The first 5 rows are patterns. Each new row is the sum of 2 different patterns, raised or lowered, with some noise. Before adding, each is slid sideways (what falls off one end comes back at the other) and multiplied by a number that may be negative. Names go in the order of the patterns.
(in the rows, 128 means zero)
Known rows, each followed by the names of its patterns:
[159 160 118 120 150 162  95 148 121 101 139 151 122  94 101 119 145 121
 131 161  94 103 141 143 113 160 110 150 105 118 143]	z_905
[121 113 131 135 117  96 144 108 116 119 154 138 127 162 124 158 148 144
 140 161 146 134 145 158 138 145 108 138  98 118 107]	z_714
[120 137 135 142 127 156 129 112  94 155 113 151 145 134 145 104  98 150
  99 133 103 103 152  96 152 115 155 162  96 159 113]	z_99
[106 121 148  94 157 112 104 114 154 152  94 142 136 161 107 146 149 156
 157 145 108 151  96 103 128 107  99  94 122 129 141]	z_23
[140 125 159 106 153 131 112 101 137 111 158  94 128  96 151 131  96 139
  98 140 145 159 123 162 112 127 142 134 117 161 128]	z_974

New rows. What belongs after each?
[134  98 146 123  99 177  78 181 123 185 145  98 189 109 150 132 123 117
 136 129 146 115  89 153 126 121 145 128 153  82 126]	z_99 z_974
[143 150 128 151 146 142 158 131 161 160 137 114 115 143 123 113 101 141
 111 105 105 116 117 133 119 150 171 126 170 162 175]	z_714 z_23
[110 137 148 113 141 119 102 111  91 122  77 106 109  87 121 107 107 130
  91 123  90 104 107 132 117 134 143 135 115 108 128]	z_714 z_99
[139  97 124 145 150 152 161 152 145 173 149 138 161 126 155 157 153 135
 169 149 102 101 144  90 171  81 121  99 144 106  94]	z_714 z_974
[122 113 159 114 124 100 128 141  97 124 124 107 146 160 123 125  91 141
 125 130  90 164 106 118 101 129  98 151 108 132 113]	z_23 z_974
[ 81 101 124 109  82 139  94 148  93 125  99 113 130  87  87 100  53  70
  93  51  62  63  84  77 105  70 108 111 101 134 107]	z_714 z_23
[149 143 130 169 132 153 106 119 151 155 148 143 113 155 172 114 133 115
 128 132 147 103 111 102 111 130 109 126 161  89 129]	z_905 z_23
[122 108 157 153 137 155 106 143 143 121 132 134 141 107 141  92 153 105
 133 124 105 102 125 123 155 128 111 169 138 158 153]	z_905 z_23
[128 128 130  89 138 159  79 154  99 129 133  99 120  93 130  95  72 142
  90 155 133 148 132 136 137 115 128 130 161 137 123]	z_714 z_99
[133 147 153 165  85 153 101  96 122 138 113 105 106 111 119 134 116 144
  95 129 140 138 139 151 132 153 120 129 158 168 154]	z_905 z_714
[137 131 163 149 146 163 146 145 146 164 139 144 104 158 136 141 147 122
 127 149 182 154 144 149 130 159 109 155 160 153 150]	z_905 z_23
[ 95  79  87 159 158  73 111 165 137 112 166 139 135 159 169 128 166  86
 109 121  74 130 117 111 111 155  75 136 125 116 163]	z_905 z_23
[ 99 168 154 113 131 118 121 125 163 106  81  78 118 118 132 126 141  94
 109 110 137 103 154  91 159  85 110 145 160 145 130]	z_905 z_974
[ 99 124 108 135 122  94 128 171 124 111 126 124 160 111 145 137 165 153
 133  90 161  87 115 135 110 112  82  99 139 118 105]	z_99 z_23
[151 132 129 109 166 145 163 156 135 161 139  88 180 130  99 106 124  72
 124  98 149 141  97  96 110 116 161  92  81 152 123]	z_905 z_23
[111  91 119 137 106 144 154 126 132 146 159 128 126  91 137  97  97 119
  81 117 126 131  84  77 148  89  95  82 143 108  99]	z_714 z_23
[121 137 116  91  80 136  83 130 105  91 116 104 122  97 135 179 109 150
 140 109 161 150 155 133 175 138 116 111 178 119 163]	z_714 z_99
[126 116 151 133 167 118 103  87 144 103 118 145  89 129 148 110  95  93
 148  88 127  82 132 115 118  91 106  87 157 102 169]	z_23 z_974
[ 78 136  71 157  66  89  71 153 131  55 133  84 147 112 159 123 163 114
 123 110 138  77 131 118 110  88 114  92 139 124  80]	z_23 z_974
[140 176 114 137 143 139 129 116 142 170 164 133 147 185 116 184 121 121
 110 158 161 106 145 152 172 115 138 178 161 166 153]	z_714 z_23
[ 96  50  46 102  67 101 103  99 101  40  74  94  56  85  82  69 106  83
 103 100 133 126  62 135  85  81 110 117 113 100  97]	z_714 z_99
[139 136 175 132 138 142 104 155 150 134 140 113 169 120 150  83 164 115
 102  87 114 103 166  81 154 124 150 144 125 167 109]	z_23 z_974
[ 84 111  59 113  53  58  39  72  45  94  83  59  57 101  42  77  64 102
  64  98  80  75 117 112  90  98  78 118  91 116  73]	z_714 z_974
[168 151 127 145 130  85 154 108 147  93 149 129 114 173 157 151 174  92
 192 129 166 119 144 178 127 183 132 117  87 162  97]	z_99 z_974
[124 106 108  83 143  90 141 142 116  93 133 106  98 120 163 155 106 168
 106 143 139 126 156 177 134 152 140 174 152 126 133]	z_714 z_99
[118 157 107 127  87 137 104 108 103 108 120 133  94 155 132 123 136 155
 151 130 148 116 158 144 131 158 132 148 152 145 132]	z_714 z_23
[107 119 140  83 118 127 168 115  80 101  91  69 172 124 134 130 136 113
 168 126 151 130  90 109 101 107 159  66  99 171 111]	z_905 z_23
[158 140 115  80  82 127 115 108  85 135 100 121 129 101  99 120 136 142
 123 114 124 143  96 160 150 124 108 137 101 159  93]	z_905 z_714
[125 121 120 172 150  86 116 156 151 124 157 149 161 141 125 126 127 102
  90 111 131  83 116 111 144 166  89 143 140  96 159]	z_99 z_23
[136 101 119  83 106 117  81 100  93  94 106 100 108  78 118 100 155 116
 138 142 113 100 117 137 140 118 131 141 111  83 114]	z_905 z_714
[129 116 169  99 110 159 160 118 165 105 169 119 145 135 154 174 128 141
 139 144  99 148 109 125 144 134 126 115  95 123 143]	z_905 z_974
[106 125 114 110 116 127 111 132 139  92  88 121 119 136 101  89 112 111
  69 130 134  99  84 122  88 134  92 147 130 125 101]	z_905 z_714
[154 140 181 118 127 104 167 143 103 161  90 149 161 165 112 140 143 120
 139 116 143 142 118 125 118 140 136 133 165 138 122]	z_23 z_974
[ 55  99  61  80  29  97  57  64  35  74  49  92  73 127  96  93  82 129
 110 106  61  64 120  78  80  99  43  71 103  63  64]	z_23 z_974
[136 136  73  89 116 131  93 107 151  96 107 129 137 125 135 128 130  94
 105 149 161 135 125 120 162 143 101 157 138 119 140]	z_905 z_23
[195 179 164 153 151 204 133 162 119 152 180 119 208 121 190 203 139 159
 115 179 156 153 135 171 167 137 116 102 162 161 155]	z_99 z_23
[149 145 140 147 161 148 148 123 133 135 130 108 108 143 111 155 127 112
  89 144  97 129 129 138 126 137 135 126 146 143 123]	z_714 z_974
[ 98 115 126  99  95 117 141  78 126  79  88 104  92 109 127  93 129  86
 128 124 111 135 116 127 107  97 151  94 120 134 132]	z_714 z_99
[118 131 130  85  87  94 144 129 149 139 101 131 117 173 109 151 108 182
 135  99 163 171 191 112 149 170 189 131 170 111 128]	z_905 z_23
[ 93 104  94 109 138 121 118 122 134  99 157 113  97 116 154 135  97 107
 128 112  87 104 121 119 134 128  94 102 103  84 103]	z_714 z_23
[140 124 118 162 148 166 186 166 175 138 138 166 118 160 150 121 184 142
 174 126 167 181 108 179 126 140 146 147 142 138 164]	z_714 z_99
[136 157 146 101 163 125 152  99 110 153  92 163 107 138 143 103 136 113
 124 131 119 137 122 167 126 155 124 175 136 167 148]	z_714 z_99
[133 109 147  98  85 100  99 150 133 106 171  96 121 152 116 133 123 116
 120  81 143 105 153 144 108 104 123 143  79 133 129]	z_905 z_99
[124 144 124 128 128 138 137 129 112 150 136 127 110 117 125 128  85 122
  84 121 103  94 134 110 120 131 160  97 160 103 112]	z_23 z_974
[139 130 127  95 167 119 134 129 151 159 103 116 149 130 129 130 131 162
 131 156 108 158 136  96 154 116 114 122 128 145 142]	z_99 z_23
[169 104 128  92 129 121  94 163 117 120 157 125 113 118 135 124  97 106
 117  89 127  84 104 112 130  98 135 137  98 140 156]	z_99 z_23
[114 143 126 165 137 158 102 125 181 104 139  88 153  99  89 129  85 130
 156 110 154 138 127 124 158 169 169 112 135 134 127]	z_99 z_23
[159 137 190 114 140 116 140 157 112 173 176 145 157 153 177 188 138 178
 113 172 102 100 169 103 141 127 126 140 141 132 117]	z_99 z_23
[122  84 104  92 103 124  94 148 110 120 115 130 135 111  92  94 131 112
  82 146  74 137 126 152  99 107 151 115 105  83 148]	z_714 z_23
[144  84 109 120 163 122 126 112 121 152 106 117 159 135 146 124 133 112
 120  96  98  76  98  79 137  80 123  67 139 133  66]	z_23 z_974
[141  69  96 108 119  75 147  74 118 103 121 114 140 107 126 103 146 113
  82 140  91 114 108 107  75  92  60 116 122  93 105]	z_905 z_974
[139 126 113 137 102 155 134 145  99 137 136 123 172 116 113 132 140 162
  96 153 121 189 101 157 171 187 165 170 103 182 113]	z_23 z_974
[ 67  82  98  81 103  74 136  59 110  36  86 108  83  79  83 109  65  98
  75  49  58 108  82  80  98  52  65  85  37 105  98]	z_99 z_974
[ 96 150  78 140 104 116 109 148 162  84 152 141 164 112 157 157 152 159
 153 106 158  74 105 105  93  85  86 106 124 144  93]	z_714 z_23
[101  87 112 106 118  80 132 127 134  75 107 139  64 141  80  81  95 133
 109  73 119 112 128  92 119 147 131 169 137 116 143]	z_714 z_23
[ 89  95 104 122 101 109 102 126  87 141 127 106  95 108  88 143  79 135
 122 102  75  80 117  91  97  58 112  78 100  99  84]	z_905 z_714
[161 179 152 139 135 155 147 169 165 145 181 124 128 181 143 156 138 119
 190 127 187 128 174 199 123 199 136 140 147 164 147]	z_99 z_974
[ 79 141 110 106 112 150 113  74  68 118 122 129  95 150  61 109 124 103
 115 126 105 154 116 105 153 133 145 114 114 127 175]	z_905 z_974
[149 158 100 150 128  86 136 153 107 129 118  99 125 119 150 116 119  82
 110 149 154 104 123 145 108 144 160 109 130 131 163]	z_905 z_974
[136 119 135 111 148 134 162 167 134 132 128 164 147 123 122 196 115 165
 178 147 110 146 175 150 157 109 137 137 111 147 160]	z_905 z_714
